The rows of a group lie close to one hidden flat surface of 6 dimensions, which may be shifted away from zero. Surfaces can cross.
In the rows, 128 means zero.
Some rows, each with its group after it:
[117 123 127  89 110  80 134 158 134] : (3)
[ 92 102 137 134  92 109 127 147 124] : (4)
[144 128 137 134 117 139 114 141 122] : (4)
[107 128 135 157 141 123 113 110 171] : (2)
[ 92 102 116 121 138  90 153 125 143] : (1)
[113  96  98 166 156 170 120 121 129] : (1)
[157 213 180  84 146  99 112 151 200] : (0)
[152 124 135 106 157 102 112 169 127] : (3)
[126 135 114 137 142 159 133 112 120] : (0)
[138  99 114 144 133 154 130 137 105] : (3)
[164 129 163 108 218  63 165 130 140] : (1)
[131 106 120 149 133  87 101 105 122] : (2)
[166  33 118 204 160 166 124 149 116] : (0)
[ 88 186 115 145  83 152 107  56 172] : (3)
[155  83 114 110  91 111 104 198 123] : (0)
[ 74 140 114 122 147 114 129 111 166] : (2)
[147 119 113  90 112 112 117 172 115] : (0)
[139 172 115  95  90 105 108  95 104] : (1)
[111 111 107 168 180 140 106 107 156] : (1)
[213 142 152 175  73 186 141 112 197] : (4)
[146 156 118 139 174 134  83 106 145] : (0)
[128 101 120 134 141  68 120 108 117] : (2)
[151 100  92  89 144 121  92 189  63] : (3)
[100 111 103 140 120 112 122 104 138] : (0)
[ 81 166 164  93 137 115  73 195 101] : (4)
[150 170 152 100 167  93 110 133 150] : (2)
[146 142 124 116 134 115 125 109 108] : (1)
[129 144 125 133 162 133 128 102 134] : (0)
[109 126 124 127 179 145 152 135 138] : (2)
[160 131 129 123 132 147 118 146  98] : (4)
[129 111 148 163  92 136 123 134 155] : (4)
[127 135 110 122  86 176 123 138 108] : (3)
[149  87 158 164 158 127 157 140 146] : (3)
[109 121 146 193 136 120  70 102 178] : (4)
[126 152 119 128 120 105  76 107 138] : (2)
[141 161 116 109 174 151 104 135 130] : (1)
[146  90  83 149 132 173  65 163  81] : (3)
[167  65  86 124  30 124 208 104 110] : (4)
[180 142 178 130 174 129 140 158 142] : (2)
[108 136 146  69  89  86 184 161 146] : (1)

New rows. What belongs after each?
[133 119 159  97 143 135 191 186 151] : (1)
[169  61 132 152 150  95 106 177 145] : (0)
[147 126 136 137 141 149 132 143 137] : (0)
[131  66 140 192 155 103 134 104 145] : (2)
[118 190 107 115 113 150  85  95 141] : (3)
[125 107 115 143  99 126  95 144 152] : (0)
[121 107 118 107 100 122 142 155 110] : (3)
[131 123 116 119 126 119 119 137 130] : (0)
[158 165 134 104 128 157  99 160 125] : (3)
[136 114 138 128 160  95 136 126 127] : (2)
[132 152 125  83 127 105 135 138 120] : (3)
[109  31  84 156 150  92 139 125  81] : (3)
[137 139 122  99 120 122 122 147 129] : (0)
[199 131 148 136 136 166 139 144 122] : (4)
[ 79  69  75 108  38 105  74 191 103] : (3)
[128 135 125 133 122 142 120 130 144] : (0)
[115 226 136  67  49 150 102 139 163] : (3)
[120 139 120 150  90 201 131 125 132] : (0)
[132 109 121 158 133 146 112 129 144] : (0)
[134  83 137 148 122 128 120 171 139] : (3)
[144 107 139 112 110 148 172 167 107] : (3)
[126 135 125 124 113 129 100 147 142] : (3)
[ 69 119 121 111  93 105 154 131 155] : (2)
[ 82 126 108 151  83 106  87 101 181] : (0)
[125 113 136 145 136  93 115 127 174] : (0)
[150  86 157 153 153 135 195 134 130] : (3)
[178  89 134 150 130 121 119 137  81] : (2)
[126 117 132 167 150 130 109 111 168] : (0)
[133 122  94 152 192  93  88  62 112] : (1)
[ 89  80  81 110  33 149 125 169  89] : (3)
[164 101 161 133 168 133 202 140 115] : (3)
[117  96 106 128 118  77  99 135 147] : (0)
[156  71 110 169 197 150 154 106  78] : (3)
[179 151  67 106 129  92 100  62 112] : (4)
[130 142 127 113  85 117 132 112 115] : (1)
[155 159 139 125 139  93 113  90 124] : (1)
[170 154 136 125 141 109  40 166 181] : (0)
[127 135  90 142 202 163  92 101 106] : (2)
[113 109 113 157  96 161 122 117 131] : (3)
[118 142 115 106 131 119 119 126 120] : (2)
[132 136 144 154 120 146 102 135 169] : (3)
[146 161 101 104 152 167  99 132  98] : (1)
[139 140 142 121 173 130 138 143 152] : (1)
[132  83 140 196 137 103 103  99 151] : (2)
[151 150 146 145 121 131  97 121 159] : (4)
[183 137  94 145  68 210 106 116 107] : (4)
[127 177 123  92 119 111 107 117 139] : (1)
[117 128 128  93 154  77 151 133 126] : (2)
[154 100 119 140 146 136 117 149 124] : (0)
[134 101 126 155 209  61 110  94 158] : (0)
[113 173 117 146 129 105   6 120 193] : (3)
[145 139 124 144 146 122 111  93 123] : (1)
[127 131 113  84 120 130 168 143  89] : (0)
[207 110 141 168  96 193 154 128 142] : (4)
[179 124 108  98 108  74 162  95 129] : (4)
[111 100 105 106 104 100 132 138  77] : (4)
[171 125  92 127  99 130 126  94 114] : (4)
[135 196  87  78 122 127  74 103  89] : (1)
[118 105 115 126 122 111 124 136 122] : (3)
[134 100 164 141 127 134 143 170 116] : (4)
[176  95 176 133 145  87 133 194 182] : (0)
[178 211 125  79 103 193  97 146  88] : (1)
[155 108  98  82 145  74  96 166 100] : (0)
[154 158 122 104 125 136 122 118  96] : (1)
[123  72 117 164 108 106 141 108 131] : (4)
[120 144 133  97 121  48 121 116 149] : (4)
[143 127 160 129 167 120 171 131 148] : (0)
[120 127 118 120 107 132 123 137 126] : (3)
[133 118 162 178 120 138 106 130 171] : (4)
[132 111 134 174 135 131  53 150 173] : (3)
[134 193 147  60 134  75 135 132 152] : (3)
[ 68 147  47  60  81 177 105 158  93] : (1)
[133 125 125 102 111  83 151 107 101] : (1)
[ 93 183 124  90 158  90 107 114 168] : (2)
[141 150 156 134 114 102 130 104 156] : (1)
[116  77  87 167 126 135  52 145 119] : (3)
[112 105 107 113 114  84 119 133 133] : (0)
[140 122 108 123 143 131 106 132  78] : (4)
[121 138 114 113 131 118 153  99 115] : (3)
[ 89 118 103  87 175 112 176 134 116] : (2)
[148 152 144 122 164 105  92 138 160] : (3)
[153  59 133 160 187 112 149 145 112] : (3)
[ 99 128 105 133 142 179 187  82  85] : (0)
[147 112 110  99 185  58 114 134 116] : (0)
[101 137 124 142 138  74  90  91 167] : (2)
[131 110 145 105 144  74 158 141 124] : (2)
[121 135 113 122 166 100 108 110 124] : (2)
[177 153  96  88  49 124 144 107 131] : (4)
[134 109 136 156 131 144 121 135 146] : (3)
[149  41 150 196 112  92 144 120 123] : (2)
